The rows of a group lie close to one hidden flat surface of 9 dimensions, which passes through zero. Surfaces can cross.
Some rows, each with its group after it:
[-36  35  -2 -10  10   0  -8  32 -12   7  14  17 -10 -13  30] -> magib
[ 13 -14   0  16   5   8   2  -2 -18  -9  23   2  14  19  -6] -> bobek
[  6  -5  -6   3   2  14  -6  -5  10   2   4   6 -10 -10   3] -> Fenik
[-7  3 -5  6 -2 -9 -1  2 -2 -5 -7 13  8  5  3] -> magib
[-10 -15   4  -1  12   0   3  -6  13 -15   3 -20 -24 -19  10] -> bobek
[-23   4   6 -26 -13   4  -2  -9   7  18   3 -13 -11  -8   0] -> Tuv
[ 34  11  12   2   6  -6  10  30 -16  21 -12  -1   3  10   0] -> magib
[-10  19 -11 -13  -3 -10   8   8   2  -1  10  -4   1   6  -7] -> Tuv
[ -5  12  -1 -13 -17  -1  -1   8  -5  10  -6   3   6   8  -3] -> bobek
[-16  -5 -14   2  13   2   3  -7   6 -22  23  10  12  10 -12] -> bobek
[ 14  -4 -17  -1  -2  -6  17  10  11  -8 -15   7 -11 -22  -5] -> Fenik
[-33 -21  -1  15  13   9 -21  -5  16 -28   7  18  28  20  -4] -> magib
[ 22  -3  16   4  15  23  -9  17  -9   4 -12   1  12  10   7] -> magib
[  8  10  -1  12  12 -18  -6  10   5  -6  -5  -4 -10  -7  12] -> bobek
[  8   7   5 -15  -7   8  10  10  -4  10   5 -14  -9   4  -1] -> Tuv
[  2   0 -20  -7  -9  -8   6   5  20  -1 -20  17   2  -7 -18] -> Fenik
[-13  20  -4 -38 -16   1   2   8  14   9   1  -6   0  -7  -4] -> Fenik
[-10 -16  -6   3   0  -1   4   3   9 -12   2  -3  -3   1  -5] -> Tuv
[ 14   8   1  -9   1   8 -13  -2   7   5  25   6  13   1   0] -> Fenik
[ 13  -7  10 -17  -4  21  16  -6  -7  -8   3 -13 -10 -14  11] -> Tuv
[  1  22  -5  10   8  12 -18  -2  -3  24  22   4   1  16   0] -> Fenik
[ 12  -2   1 -16  -5   2   9   2   9   0   3  -7  -4 -19   1] -> Fenik
[-34   7  -9  -5  19  -7  13  -5  -2 -23  12  16  10  -5   1] -> bobek
[ -6   4  14  14   4  -7 -13  -5 -13  10  21   5   4   2  11] -> magib
[-30   2   0  -7  11  10  -5  17  -5 -17   3   3   6   2  20] -> magib
[  0 -19  15  15  -1 -11   6 -10 -18  -4 -12  -8   8  19   1] -> Fenik
[ 14   6   6  22  31   0  -3  -8   0   3 -15  20   3 -13   8] -> bobek
[-16  -7   4  -8 -21  18 -14  -3 -12   4   0   9  14   8   3] -> bobek
[  2 -10  -2 -16 -11   8  -7 -39  18 -10  23 -30  10  18 -22] -> magib
[ 30  14  -1   8  23  -4 -15  13   4 -18  18  11  25   3   5] -> Fenik
[ -2  18  11  -4  -6 -10 -11   9 -13  12   0  -9   1   4  12] -> bobek
[  5   5  -4   5   2 -16  -1  -4   0  18  -2  -1  -9 -10  -8] -> Tuv
[-24   8   9   6   6  18 -27  -4  -5  -7  -7  21   8 -12  30] -> Tuv
[ -5 -22 -10  13 -12  -7  -3 -21   1  -8  30  21  20   7  -9] -> Fenik
[  7  -2  -7  -9 -14 -12  10 -14   7  11  13 -15  -4   5 -20] -> magib
[ 40  19   0  21  35  11 -12  25  -2 -17   6  11   5 -16  22] -> Fenik
[ 31  32  11   4  13  27 -19   0 -10   7   5  12  13  10  16] -> Tuv
[  7  15   1  -1  -2  -6   5   1 -11  -7  -2  -3   7   2   6] -> magib
[-11  14   6  -5 -11   2   8  41 -17  -8  -2   9  12  28  13] -> Tuv
[  9   0  25   1  -2  23 -21  -9 -12   2   6   4  28  26  13] -> Tuv
[  9   4  -4   3  -8  -5   7 -12  -5  -4 -15  -2  -3 -13   6] -> magib
[ 27   4   5  18  12  20   4   6 -31   8   6  22   1  -6  12] -> bobek
[ 22 -33 -12   0 -23  20  23   7 -22  -1  -2   9  -9  -7 -10] -> bobek
[ -9  -4  12  -2 -12  -8 -27 -33   6  31  -9   2  17   4 -13] -> Tuv

New rows, each followed by its group:
[ -3  -3 -14  16  10 -10   9  14  -8 -33  -3  12   6   0   2] -> Tuv
[-17  -3 -11   2   3  12  -5  -6  16   3   3 -12 -12  13 -19] -> Fenik
[ 5 12  2 -8 -3 -2 -3  4 -4  7  5  4  5 -2  4] -> Fenik
[ 23 -26   7  -6  -7  17  22  -1  -2 -23   6 -11  10  21 -12] -> Tuv
[-19  28 -23 -13 -10   1 -10  26   8  -2  13  -3  -3  11   1] -> bobek
[  4  11  -8   1  -1  10  -5  -4   3  -1 -21   9  -7 -15  11] -> magib
[  9   7 -19  12   8 -13  28  12   0  -2  11 -12 -20   5 -18] -> Fenik
[ 21   2   1   5   0  15  -6  15 -10   9  14 -14 -18  -7  11] -> bobek
[-13   0 -15  27   9 -14 -28  -1  17   7  -8  22  10   6  -9] -> Tuv
[  8   2   3   4   1   7   0   6 -15   7  -4  11  -2  -3   7] -> bobek
[ 11 -18   0 -33 -21  -9  19  -3  14  -4  -9  -7   3 -21 -12] -> Fenik
[-18  -6  -2  -7  -6  -2  -5  -5  12   5   4  -6  -4   1  -2] -> Tuv
[-13  -8   3  -3 -24 -20  11  17  -8  -3 -33  12  11  15  -5] -> Tuv
[  2 -24   2  18  11   0 -17   4  19  20  14  18   6  16 -19] -> magib
[  2  26 -17   1   1 -16  14  29  -3 -11   2  10  13  22 -12] -> Tuv
[ 21  -6   9 -19  -7  20  36   9 -19 -26  -9  -2  -4  -9  16] -> Tuv
[-10  33  -8 -20  -7   9 -11  -9  10  15  16  -8 -10  -2   2] -> magib
[  9  -2  21   3  16   3  14  -4 -25   3  25 -12  -3  -7  17] -> bobek
[-17 -24  -2   8 -13   9   5   8 -23 -18  -4  17   5  -6  12] -> bobek
[ 18  -3   2  14  -2 -21   2   7  -5   7  -5   1   7  14 -16] -> Tuv
[ 13 -11   4  30  14 -15  -8   8  -8   6   7  -2  -6   6  -2] -> Tuv
[-12  -2   3  20  14 -34  -7 -12 -12  -1  26  -7   6   0  -1] -> Tuv
[  0  19 -17 -16   3   7  12  36  24  17 -16  11 -23 -11 -11] -> magib
[  2  20  -8 -15   5  16  10  -2   6  18   2  10  -4  -4 -12] -> bobek
[ 31   7   7 -13   0   7  -9   0  14  15  -5  -9   9   6 -10] -> Fenik
[ 10  12 -10  -5  -6  -7   0  17   3   5   6  -9  -5   8  -8] -> bobek
[ -5  -3 -28 -10 -28  16  -2  25   7  -8   7  -3 -10   6 -11] -> bobek
[  7  40  -4 -41 -15  -4   5  16   8  26  10  -9   1  -2  -9] -> Fenik
[ 13 -24   6   7  11   5   6   4   1  -7   5  -7   4  12 -13] -> magib
[ -1  41   6  15  17 -14 -33  26   9  11 -18  -2 -16 -12  41] -> bobek
[ 11  -3   2 -15  -7   9  11  17   4  11   4 -17 -20   4  -4] -> Tuv
[-15  13   7  -3  14 -11  12 -11 -12  -4   0  12  14  -2   4] -> bobek
[-11  -2  10  -3  -1  11  -7  -7  -4   9  -5  -3  -7  -4  11] -> Fenik
[  7  -7  19 -14  -9  11  -6  -8  -1  14  -7  -5   4  -6   8] -> Fenik
[ -8   6 -19  -5  -5  -1  -2  -5  24   5   3   2 -14 -12  -9] -> magib
[-19   8 -14   3   1 -23  19  12 -11 -13   9  -4  -1  17 -13] -> Fenik
[ -8  15   0  -5 -14  10 -31 -45   6   6  17  -8   7  -3   4] -> magib
[-20  -4  -4   3  -8 -24   2   9  -5 -21  -5  -1   9   5   3] -> bobek
[-12   6  -4 -12 -11  20   1   3 -20  11   7  25  15   8  -1] -> bobek
[  0  20   8 -10   7  -1 -23   7   2 -11  -5   8  33   6  17] -> Fenik
[-40 -13  10 -22  -3 -11  10  13  -5   5  38 -13   7  21  -8] -> magib
[-20  -9  -4 -25  -6  32   4  -5  16 -25  10 -10  -1   2   2] -> Tuv
[-25   0  -6  -7  -9 -20  15   5 -15 -13  26   1  13   6   0] -> Fenik
[  2  -1   7   1   6  10  -3  -4  -7 -12  13   0  11   6   5] -> Tuv
[-10  -2   1   7   5   4   3   0  -6   1  -5  -6 -17   1   6] -> Fenik
[-15  21 -11  19  16 -22 -11  12  -4   6   5  10  -4 -11  12] -> Tuv
[  2  -6   6   2 -10   7  -4  -1 -22  -3  10  -4   8   9   3] -> bobek
[ 25   0  -3  -9  -2  20  11   7  15   0 -28 -10 -14  -9  -8] -> magib
[-11   2  10   2  -7  -2 -18   4   0  18 -12   6  -1   7   8] -> Tuv
[ -7  16  -6 -12  -6   1   6  -4   3 -13 -12  14  16   2  -2] -> Tuv
[ 19  23 -11   4  -5 -18 -13  13  13  12   1  -1  12  31 -18] -> bobek
[ 19  12 -15  -3   5 -11  15  -6  11  -5  23 -15   5  13 -30] -> Tuv
[-13  -2  -3  -2   0  -6   5  -5  -4 -16   3   5   1  -8   6] -> Tuv
[-22  15  -3 -20   0  13   8  -3 -10 -20 -12  10  -5 -30  29] -> Tuv
[-35   2 -16 -23  -6  24   6   2  -1  -9  17  10  -1  -4  -2] -> bobek
[ 22  17   9 -10  11   9   0  11   6   7 -12 -12  -4  -3   3] -> Fenik
[  3 -10  11  11  14   2  12   6  -9   3 -40 -24 -20   9   2] -> Fenik
[ 15  -8  -1  13  -7 -20   3 -19  -5 -11  -2   0  12  10 -12] -> magib
[-15  11  14  -8  -4  -9   8  11 -15  11 -36 -11  -6   7   7] -> Fenik
